The rows are grouped in 3 ways, from coarse to fine. Each group lies inside one group of the grouping before and may be the whole of it. The rows also spread widely along 7 directions, which tell nothing about the answers.
Known rows, each followed by its group in each grouping:
[ 17  19  -3 -21  -6  -2  18   1   7   7 -11 -10 -12   4  19 -11  -3  -1
   4   6] : zezok rok sato
[ -5  -1   3  22  10  -6  -9   6  -2   0  -9  -8  37 -11 -16  17 -12  20
   1 -30] : zezok diga dul
[ -7  24 -17 -26 -12  25 -10  21  17   8  21 -16   9   0   6   3  -7   6
  -8  -3] : kepa bip kos
[ -2 -10 -12   6  -4  17  -4  24  25  -2   1  -2  -2  -5   8  27   1  -8
  18 -22] : zezok Pulo Liv
[  0   1   4   6  -7  13  -1   8  15  -3  -5  -8 -11 -10   0   7 -12   3
   9 -10] : kepa kib Vulu
[ 15  -5  10  25  10 -27  21  -9  -5   1 -46   3  14 -17 -10   5 -14   7
   3 -23] : zezok rok Depom
[  4  -3 -23  -4  -9   0  18  25  27  16 -32  19   4  -7  10   6 -12 -12
  -2  -5] : kepa bip bored
[  3  16  -8 -15   1   4 -12  15  10  17  -4  -6  25  14  -9   1 -18  35
  -5   9] : gide Logof nam
[ 17  -5 -22  -6   0   5  21  21  17  10 -34   5   5   0  25  15   4 -18
   8 -16] : zezok Butif nopo
[ 14  -5  -5   1  15  13   0   5   0  -1 -32 -16  14  -7   0  20 -10  12
  -4 -35] : gide vifa Vizu
[ 11   1  15  19  -6 -20  19  -3  15  -2  -2   2 -11  -1   9   2   5  -9
  31  10] : zezok diga nole
[ 16   1   1  -1   3   6  -6   1   7   3 -12 -13   4  11   7  10  -6  17
   9  -8] : zezok Pulo Gugif
[ 11  13   3  -7   3   6   2  -2   2   2  -8 -21  -1   7   5  -2  -8  16
   2  -3] : zezok Butif Zapag
[ -4  17  -8  -4  -3  -8   8  16   6   8  -4   1  18 -15 -11  -3 -16  14
  -7  -2] : gide Zek fer
[ -1  15 -10 -12   0  14 -11  18   7   4  11 -14  23  -3  -5  13  -8  18
  -4 -11] : gide Zek bulu
[  8  31 -10 -29  -1  18   2   9   0   3  12 -28   9  -2  15   6   2   1
  -7  -9] : gide vifa fogol
[ 11  -2   5  18  -6 -18  19   9  22   4 -15  13  -3  -5   1  13  -2  -9
  27   9] : gide Logof nurus
[ 11  -2  16   8   2  10  -9  -1  15  -4   3 -16 -11  13  -3  16  -5  19
  26   3] : gide Logof siro
[ -6  20 -25 -14  -8   4  13  26  13  11  -3   2  16 -17  10   6  -3 -12
  -8 -16] : zezok Pulo rif
[-10  12   3   6 -11   4   0  15  18  -7  32  -8  -7 -11   4   8   2  -6
  20  -4] : zezok diga nof
[ -4   4 -10   3 -11  -8  10  22  24   9   2  13   2  -2   6   1  -6  -2
  15   7] : zezok diga nole
[-17  18 -13   1   3  15  -5  21   1  -6  15 -16  32 -35 -14  25  -7   0
 -13 -42] : gide Zek bulu
[  6  28  -9 -24  -3  11  -4  12  10  14  11 -14  15  12   5   3  -5  16
  -2  11] : gide Logof nam
[-11  19   5   3   2   9 -20   5  -3  -3  29 -25  33  -2 -10  11  -5  21
   0 -18] : zezok diga nole
[ 16  12   2 -12   4   2  -9  -3  -3   6 -11 -18  18  18   3  -2 -11  29
  -1  -3] : zezok rok sato
[ 11  -4  16   8  10  15  -2  -4   3 -13  -9 -26 -14 -14  -8  13 -10  15
   8 -23] : gide Zek bulu
[ -3  -5  -2  12   7  -7  -1   9   3   6 -28  -2  19 -12 -18   3 -26  27
  -8 -22] : zezok Pulo Liv
[ 18   2  16  13   3 -12  31 -10   5  -9 -20  -8 -23 -20   4   1  -2 -10
  17  -4] : gide Zek fer
[ 15  23 -19  -8 -21 -35  29  20  22  25   1  25  25  20  28  -1  13 -19
  23  40] : zezok diga dul
[ -7  14  -4   5 -10  -8   3  13  14   6   0   3  19 -11  -9   3 -14   4
   0  -1] : kepa bip kos
[  2  14  -4  -8  -6   4   9  10  12   3   3 -10  -7  -7   6  -1  -6   2
   4  -4] : zezok Pulo Liv
[  8   6  -9 -10   6  12   2  10   2   5 -16 -16  14  -2  12   8  -6  10
  -7 -22] : zezok diga nof
[  6  14 -16 -23  -9   6  -2  21  16  18   0  -2   9  21  10  -7 -10  20
   2  15] : zezok Butif nopo

New rows, each followed by its group in each grouping:
[ 26   8  -7 -21   0  12  34   6  14   1 -23 -12 -35 -14  28   2   5 -21
   5  -4] : gide Zek bulu
[  9   4  -2  14   5 -15 -11   1  -2  12 -25   0  59  14 -13  18 -14  26
  -5 -10] : kepa bip bored
[ 19   6   5  -6   8  -4   8  -4  -2   7 -25 -15   6   7   9  -5 -11  21
  -1  -4] : zezok diga nof
[  7  12 -10 -11  -1   1   8  15   9   8 -11  -4  11  -7   0   4 -10   9
  -4  -4] : gide Zek bulu
[  3   5 -14 -10  -2   8  -7  18  16  11   1  -4  20  14   9   7  -4  16
   5  -1] : zezok diga nole
[  9  15   2 -10   0  -7   5   4   3  11 -11  -9   7   7   4 -14 -16  26
  -3   7] : zezok diga nof
[-17  16 -12  -7 -11  26  -6  22  16  -1  14 -12   1 -22   0   9 -10  -5
  -6 -23] : kepa kib Vulu
[ 13  18 -10  -9  -8   5   8  12  14   1  18  -8   9   6  19  20  17 -16
  20   4] : gide Zek fer
[ -7  21  23   7  -7   1  -6  -2   6 -13  39 -24 -14 -14 -19  -2 -11  18
  15   5] : gide Zek bulu
[  8   3   4   4  -1  -7  17   7  17   7 -21   4 -13  -8  -3   0 -13   6
  10   7] : gide Logof nam
[ 10   7   3  -2   4   1  27   5   5  -2 -25 -10 -20 -32   1  -3 -12  -4
  -4 -16] : gide Zek bulu
[  3  -8  -6   8   1   3  -6  13  15   7 -28   2  16  -2  -9  11 -20  17
  -1 -14] : kepa bip kos
[ -8   7  -1   3  -5  16   6  16  22  -6  14  -9 -16 -20  -1  19  -1 -12
  16 -15] : gide Logof siro
[  9  16 -22 -23 -13   7  16  26  26  12   5   6  -3   5  21   5   6 -13
  11  15] : gide Zek fer
[ 13  -8   1  -2   7  30  -7   3  12  -9 -10 -25 -21  -3  12  18  -3   4
   9 -30] : zezok Pulo Gugif
[  9   5  14  19   7 -16  -4  -5  -4  -1  -8  -8  30   2 -17  11 -11  28
  10  -3] : gide Zek fer
[ 12  14  16   0   1   0  -6  -6   6   1   9 -19   4  18  -4   7  -4  23
  18  13] : gide Logof siro
[  3  -4  -7  -1  -3  16  13  15  21  -3 -13  -6 -28 -18  10   7  -6 -10
   9 -21] : zezok Pulo rif
[  0  18  10   0 -12  -5   3   2  13   0  21 -10 -17  -4  -1  -9  -9   8
  14  12] : zezok Pulo Gugif
[  6   1  -1  16   8 -11   4   5  -4   2 -22  -7  36  -5  -5  17  -5   8
   3 -26] : zezok Butif nopo
[ -1  16  -3  -9  -7  -3   3  11   9   8   2  -7   2  -1  -1  -6 -14  15
   0   4] : zezok Pulo Liv
[ -5   8 -12   3   3  -3   2  14   3   8 -19  -2  27 -19 -10   7 -18  12
 -15 -26] : zezok Pulo Gugif
[ 11  -3   8   9   1  -7   2   4  15   6 -20   1  -1   5  -9   4 -16  22
  13   7] : gide Logof nurus
[  6  -8  -4   8   5   2  -7  11  10   7 -25  -3  14   7  -6   8 -18  25
   4 -12] : zezok Butif Zapag
[-11  -7  -3  18  -1  -4  12  18  15  -2 -15   6  -2 -31  -6   7 -14  -3
   5 -26] : zezok diga nof
[  4  13   1  10  -2 -24  17   3   3   7  -9   2  23  -6   3   0  -3   0
   6  -1] : zezok diga nole
[  6  21   6 -10  -1   5  -6   2   5   4   9 -18   8   5  -4   1 -11  22
   2   6] : gide Logof nurus
[ -2   5 -21  -8   2   0   2  23  10  17 -20   4  35  -1   3   6 -12  13
 -10 -14] : zezok diga nole
[  2   2  -8  -8  -6  12 -11  23  23   5   6  -3   1   6   1  12  -8  13
  13   1] : gide vifa fogol
[ 11   8   9  -5   1   8   5  -1  11  -1  -5 -17 -18  -3   0   1 -11  13
   9   2] : gide Logof nurus
[ -4   5  -6  -2  -2  17   3  11  12  -1 -11 -10  -2 -21  -3   7 -16   0
  -9 -26] : kepa bip bored
[ 18  18 -10 -33  -4  37  -1   8  14  -1  19 -33 -19  17  37  15  16 -10
  13  -7] : zezok Pulo Liv
[  8  19 -18 -22   1  14  19  17   7   5 -10 -12   3 -20  13   7  -1 -11
 -11 -18] : gide Zek bulu
[  5  18  -2   2  -8 -30  16   5   5  12 -12   9  21  -2  -2 -10 -10   8
   4  10] : zezok rok sato
[ -6  24 -17 -23  -4  24   1  21   9   2  21 -21   8 -12  19   9   4  -9
  -6 -22] : zezok diga nof
[ -4  40  -1 -15  -2   1 -19   2 -11   5  32 -26  45   7 -10   0  -8  29
 -11  -7] : zezok rok Depom
[  6  23  -4  -1  -3 -19  10   3  -2  11  -7  -4  29  -4   1  -1  -6   6
  -4  -1] : zezok Pulo Gugif
[  1  10 -13  -4  -6  -2  12  21  17   6  -7   5   6 -11   4   9  -5  -6
   5  -6] : gide vifa Vizu
[ 21  -2 -12  -8   2  -1   7  13  15  13 -31   4  12  16  12  12  -4   7
   9   2] : gide vifa Vizu
[ 23  -2   6   5  12  -5  18  -5  -1   0 -38 -11  -1 -10   1   6  -9  10
   1 -13] : gide Zek bulu
[-10   3 -13  -5   3  29 -15  21  12  -2  15 -18  15  -7   4  22  -1   4
   1 -33] : zezok diga nole
[  6  14  18  13  -2 -23  24  -8   0  -2  -6  -8  -6 -18   1 -11  -8   2
   9   1] : zezok diga nof
[  6  -9   0   4  10  17  -2   5   6  -4 -22 -18  -3 -10   0  16 -12  12
   1 -34] : zezok Pulo Liv
[-23  13   6  -7 -11  21 -11  20  20  -6  34 -16 -33 -21 -11 -16 -24  22
   3  -5] : zezok diga nof
[ 24  -6   3  -7   0  10  24  -2  16  -3 -31 -10 -44  -6  24  -3  -2 -12
  15 -10] : zezok rok sato
[ 24   2 -23 -10 -10   1  24  16  25  14 -30  12   7  12  35  20  12 -30
  12   3] : kepa bip bored
[  2  21 -15 -22  -6  10   1  15   9   8   3 -10   9   0  10  -1  -6   6
  -5  -8] : zezok rok sato
[  5  -2   0   2  -1   5   7   9  16   2 -15  -6 -19  -4   1  -3 -15  10
  10  -5] : zezok Butif Zapag
[ 12  26  -2  -1 -14 -30  21   4   9  14   3   5  17  14  12  -7   4  -4
  17  28] : zezok Butif Zapag
[ -1 -10   6  18   7   0  11   5   8  -5 -20  -5  -5 -24  -4   7 -12   3
   5 -28] : zezok diga nole
[ -4  -3  -2   3   4  29 -15   9  11  -7  -5 -20   5 -13  -7  21 -15  11
  -5 -37] : kepa bip bored
[ -4  28   0 -10  -1   2  17   5  -3   1   4 -20  -1 -22   0 -13 -10   1
 -11 -14] : zezok Butif nopo
[  8  21  -1   6 -13 -20  23   2  11   5  -1   2  15  -8  11   6   8 -24
  13   9] : kepa bip kos
[ 30 -10  -6 -13  -1   9  13   4  22  12 -46  -1 -22  17  22  -1  -9   5
   7   8] : kepa bip kos
[  3  -6   3   6   3  -2   4   6   8   1 -26  -2  -7 -11  -9  -5 -22  20
   1 -16] : zezok rok sato
[-14  17   0  11  -1  -7  10  12   7   1   3  -3  16 -29 -16  11 -10  -1
   0 -17] : gide Logof siro
[  7  29 -21 -35 -15   3  14  20  16  18   5   0  -4   6  20 -15  -5  -1
  -4  16] : zezok rok Depom
[ -2   9 -13 -15  -2  14 -15  18  11   6   3  -9  17   8   0   5 -12  21
  -2 -12] : zezok rok sato
[-11   9 -10  -2  -6   7  -6  23  16   4  11  -4  12  -4  -6   3 -13  12
   4 -10] : zezok Butif nopo
[ 10  11   0 -17  -5  19   5   5  15   0   4 -20 -33  -3  15  -5  -7   3
   6  -2] : zezok Pulo Gugif
[ 12  16  -8 -16   0   4  18   6   5  10 -21 -12 -10  -5  11 -12 -11   5
  -8  -4] : zezok Butif Zapag
[  7  20 -13  -9   0  -2  18  14   4   6  -9  -6  19 -17   5   9  -1  -6
  -6 -12] : gide Zek bulu
[ 2 11 -3 -1 -8  2  5 11 15  2 17 -8  4  3 13  9  7 -7 18  1] : zezok diga nole
[-11  12 -25  11 -10 -32   3  29  13  26 -23  29  72  -4 -19   8 -20  13
 -12   1] : kepa bip kos
[  7  24 -17 -31 -11   8  -1  21  16  18   9  -7   6  23  16 -11  -6  16
   0  20] : zezok Butif nopo
[ 10  10 -10 -21 -15  16   3  15  28  10   2  -2 -19  14  18  -1  -5  -1
  10  16] : kepa bip bored
[-10  -5 -11   2   1   1  16  24  16   7 -31   7  -9 -32  -6 -10 -26   9
 -12 -25] : zezok diga nof
[ 12  -5   2  11  20   0  -7   0  -3   7 -38 -11  38   1 -16  21 -16  31
  -7 -26] : gide Logof nam
[  9   0  -3   5   2  15  -8   5   9  -2 -10 -14  19   3   4  25  -1   2
   7 -20] : kepa bip kos
[ -2  36  -7 -13 -15  -7  -1  14   6   8  36 -11  28  10   8   1   6   0
  10  13] : zezok Butif nopo
[  0  19 -12   1   0  -6   3  11   0   6  -1  -7  41  -7   3  18   2  -2
  -3 -20] : zezok Pulo rif
[ 26  -2 -15  -7  12  -7  15   5   0  18 -51  -1  34  13  20  10  -2   9
  -7 -13] : zezok diga nole
[ -8   5  -5  -4 -17  12  -4  22  27   6   5   4 -14  -3  -1  -2 -16   7
   8   7] : kepa kib Vulu
[ 13  16 -15 -20  -2   6   2  11   7  14 -11  -9  17  12  14   3  -4  11
  -4  -2] : zezok Pulo rif
[-17  11  -3  -6  -8  22  -4  17  17  -2   7 -11 -16 -27 -13  -5 -25  10
 -12 -19] : kepa bip bored
[ -5   3 -14  18  -3   1   1  17  12  -1  -7   2  42 -16  -1  36   4 -19
   6 -32] : kepa bip kos
[16  6  6  1 -4 -9 -1  5 13  4  1 -3  6 15  0  6 -4 18 20 20] : gide Zek bulu
[ -4   8  -4  -6  -7  25   0  12  19  -4   8 -14 -16 -15   5   9  -7  -8
   2 -18] : kepa bip bored
[ 16   9  -5 -20   3  24 -16   9  11   4   2 -21   5  22  11  13  -4  20
   7  -2] : gide vifa Vizu
[  6   0 -17 -20  -2  31  -1  23  21   5  -6 -13 -16   3  18   7  -5   2
   3 -16] : zezok Butif nopo
[ -1  18  -1   2 -16 -16  15   9  16   8  -1   6   3 -10  -2  -8 -11  -3
   5  14] : kepa bip kos
[  5  39   6 -10  -9 -20  -2   0  -3   8  28 -12  32  14  -6  -8  -5  25
   4  28] : gide Zek fer
[  1  10  -9 -11  -2  29 -13  11   7   1  -2 -20  11  -2   6  14  -8   8
  -7 -23] : kepa kib Vulu
[ 13  19  -5 -13   4   1  15   5  -2   5 -17 -16  11 -12   8   3  -5   1
  -8 -14] : gide vifa fogol
[ 15  23 -12 -11  -5 -15  33  11   7  11 -20   2  10 -12  19   3   5 -21
   2   1] : gide vifa fogol
[ -6   7 -21   6  -8 -12  15  29  19  13  -7  17  25 -11   7  13  -1 -14
   8  -8] : zezok diga dul
[ -5   3   2   4  -4  10  -7  13  16   0   7 -10  -9  -3  -7   1 -16  17
   9  -6] : zezok Butif Zapag
[  5  22 -19 -29 -11  -2   7  23  15  22  -6   2   7  16  11 -19 -15  19
  -6  21] : zezok Butif nopo
[ 29  23   2 -16  -5  -9  23  -8   2   5  -8 -12  -7  12  27  -5   8  -9
  13  12] : zezok rok Depom
[  6   7 -10  -3   0   6 -10  17   9   5   0  -8  32   7   3  25   1   8
   8 -12] : gide vifa fogol
[ -4  -5   7  17 -12   4  -1  11  23  -3  -3   3 -15 -10  -5   6 -14   2
  18  -2] : kepa kib Vulu
[ 13  -3  -8  -2   6   8   9  13  10   2 -28  -6   3  -9   7  17  -5  -1
   4 -21] : gide vifa fogol
[-10  32 -16  -9  -3  -3  19  19  -1   3   6  -7  25 -37  -5   6  -5 -11
 -17 -22] : gide Zek bulu
[ 27   7  -1 -16   8   5  21  -2   4   5 -37 -14 -15  -1  17  -3  -8   5
  -2  -6] : gide vifa Vizu
[ -3  14   1   4   6   0  -3   7  -5  -1  -5 -16  29 -19 -13  12 -12  14
  -8 -26] : gide vifa fogol
[-18   8   7  16   0   1  11   8   5 -10   8 -12  -5 -41 -12   2 -11  -5
   1 -32] : zezok diga nole
[ 12   4  -4 -19  -2  13  16   9  16   7 -14 -10 -30  -1  21 -12  -6   2
   3   2] : zezok diga nole
[  2   4 -14 -21  -5  24 -11  23  20  10  -3 -11  -8  12   6  -2 -16  21
   1  -1] : zezok Butif Zapag
[  8   8  -2  14   7  -4  -5   6  -3  -3   1 -11  47  -3  -5  34   6   4
   9 -22] : gide Zek bulu
[ 17   7   8 -22  -3  27 -21   5  16   0  17 -28 -20  29  10   3  -5  29
  19  16] : gide vifa fogol
[-19  19   1  12 -19 -19  15  16  20   4   9  11   1 -29 -16 -10 -18  -5
   3   7] : kepa bip kos
[ 24  15  -3 -10   1  -6  15   1   9  13 -17  -6   9  15  16   9   4   1
  11  14] : gide Logof nam
[ 10  49 -10 -26 -14 -15  30   1  -1   8  17 -12  12  -6  25 -10  13 -24
   0  10] : zezok rok sato
[-12  11   2  18   3  -1 -15  12   6  -2  15  -8  40 -10 -20  27  -6  13
   8 -19] : gide Logof nam
[  5  10 -31 -18 -13   3  12  38  29  17  -2  16  15   4  17  16   4 -12
   9   9] : gide Zek bulu
[ 14  28 -16 -19  -2 -10  37  10   5  17 -25   0  13 -12  17   1   1 -17
  -9   1] : gide Logof siro
[  9   9 -17  -3  -5 -23  33  14  10  14 -38  17  13 -14  10  -5  -8 -11
  -3  -6] : zezok rok sato
[ -6   9 -15   6  -7  -1  -3  18  14   8  -4   6  37  -6  -4  20  -8  -1
  -2 -15] : kepa bip bored
[ 17   0  -9  -1  -3   4   3  12  17   6 -10  -5   5  18  20  17   8  -5
  21   0] : zezok Butif Zapag
[  4   8  14  -2   0   1  -1  -3   5   0  -3 -18 -20  -1 -10 -15 -23  31
   2   3] : zezok Pulo Liv
[ 17  13  -4 -21   2  15   7   2   4   5 -14 -22 -12   2  16  -4  -6  10
  -4  -8] : zezok Pulo rif
[  9  27  -4 -13  -2  11  21   4   6  -1  10 -21   1 -12  20  19  16 -26
   8 -12] : gide Logof siro
[ 13  -1 -13 -19   2  15  18  19  17   7 -33  -5 -21 -14  13  -1 -13   1
  -5 -13] : gide vifa fogol
[  6  14  -6 -18   3  34 -13   9   7  -7  14 -31   0  -1   9  20   1   6
   2 -24] : gide vifa Vizu
[ -1  12   3  -4   4  15 -16   4   1  -1   8 -26  10   4  -7   5 -14  26
  -1 -15] : zezok Butif Zapag
[  3   9 -13  -1  -5  -9   7  17  13  12 -10   6  20   0   4   6  -6   4
   4  -2] : zezok Pulo rif
[ -9  11 -18  17  -8 -26  -7  25  12  15   3  18  67   9  -9  22  -2   7
  11  -1] : zezok Butif Zapag
[  8  14  -3   3   0  -3  -1   5   3   2   3 -13  27  10   8  16   5   2
  12  -6] : zezok Butif Zapag
[-19  14  -3  20  -5 -14  -5  17   5   3  10   0  36 -16 -22   8 -16  13
   1 -15] : zezok Butif Zapag
[ -2  -6  -8   5   3   8 -12  21  16   4 -13   1  16  -1 -11  17 -17  21
   5 -16] : gide vifa Vizu
[  5  11   1  -3   7  15 -21   6   5   2  10 -20  25  14  -7  21  -5  25
   7  -7] : gide Logof nam
[ 12  -3   9  17  -3 -17  14   6  16  -1 -11   6  -4  -5  -4   9  -6   2
  24   7] : gide Zek bulu
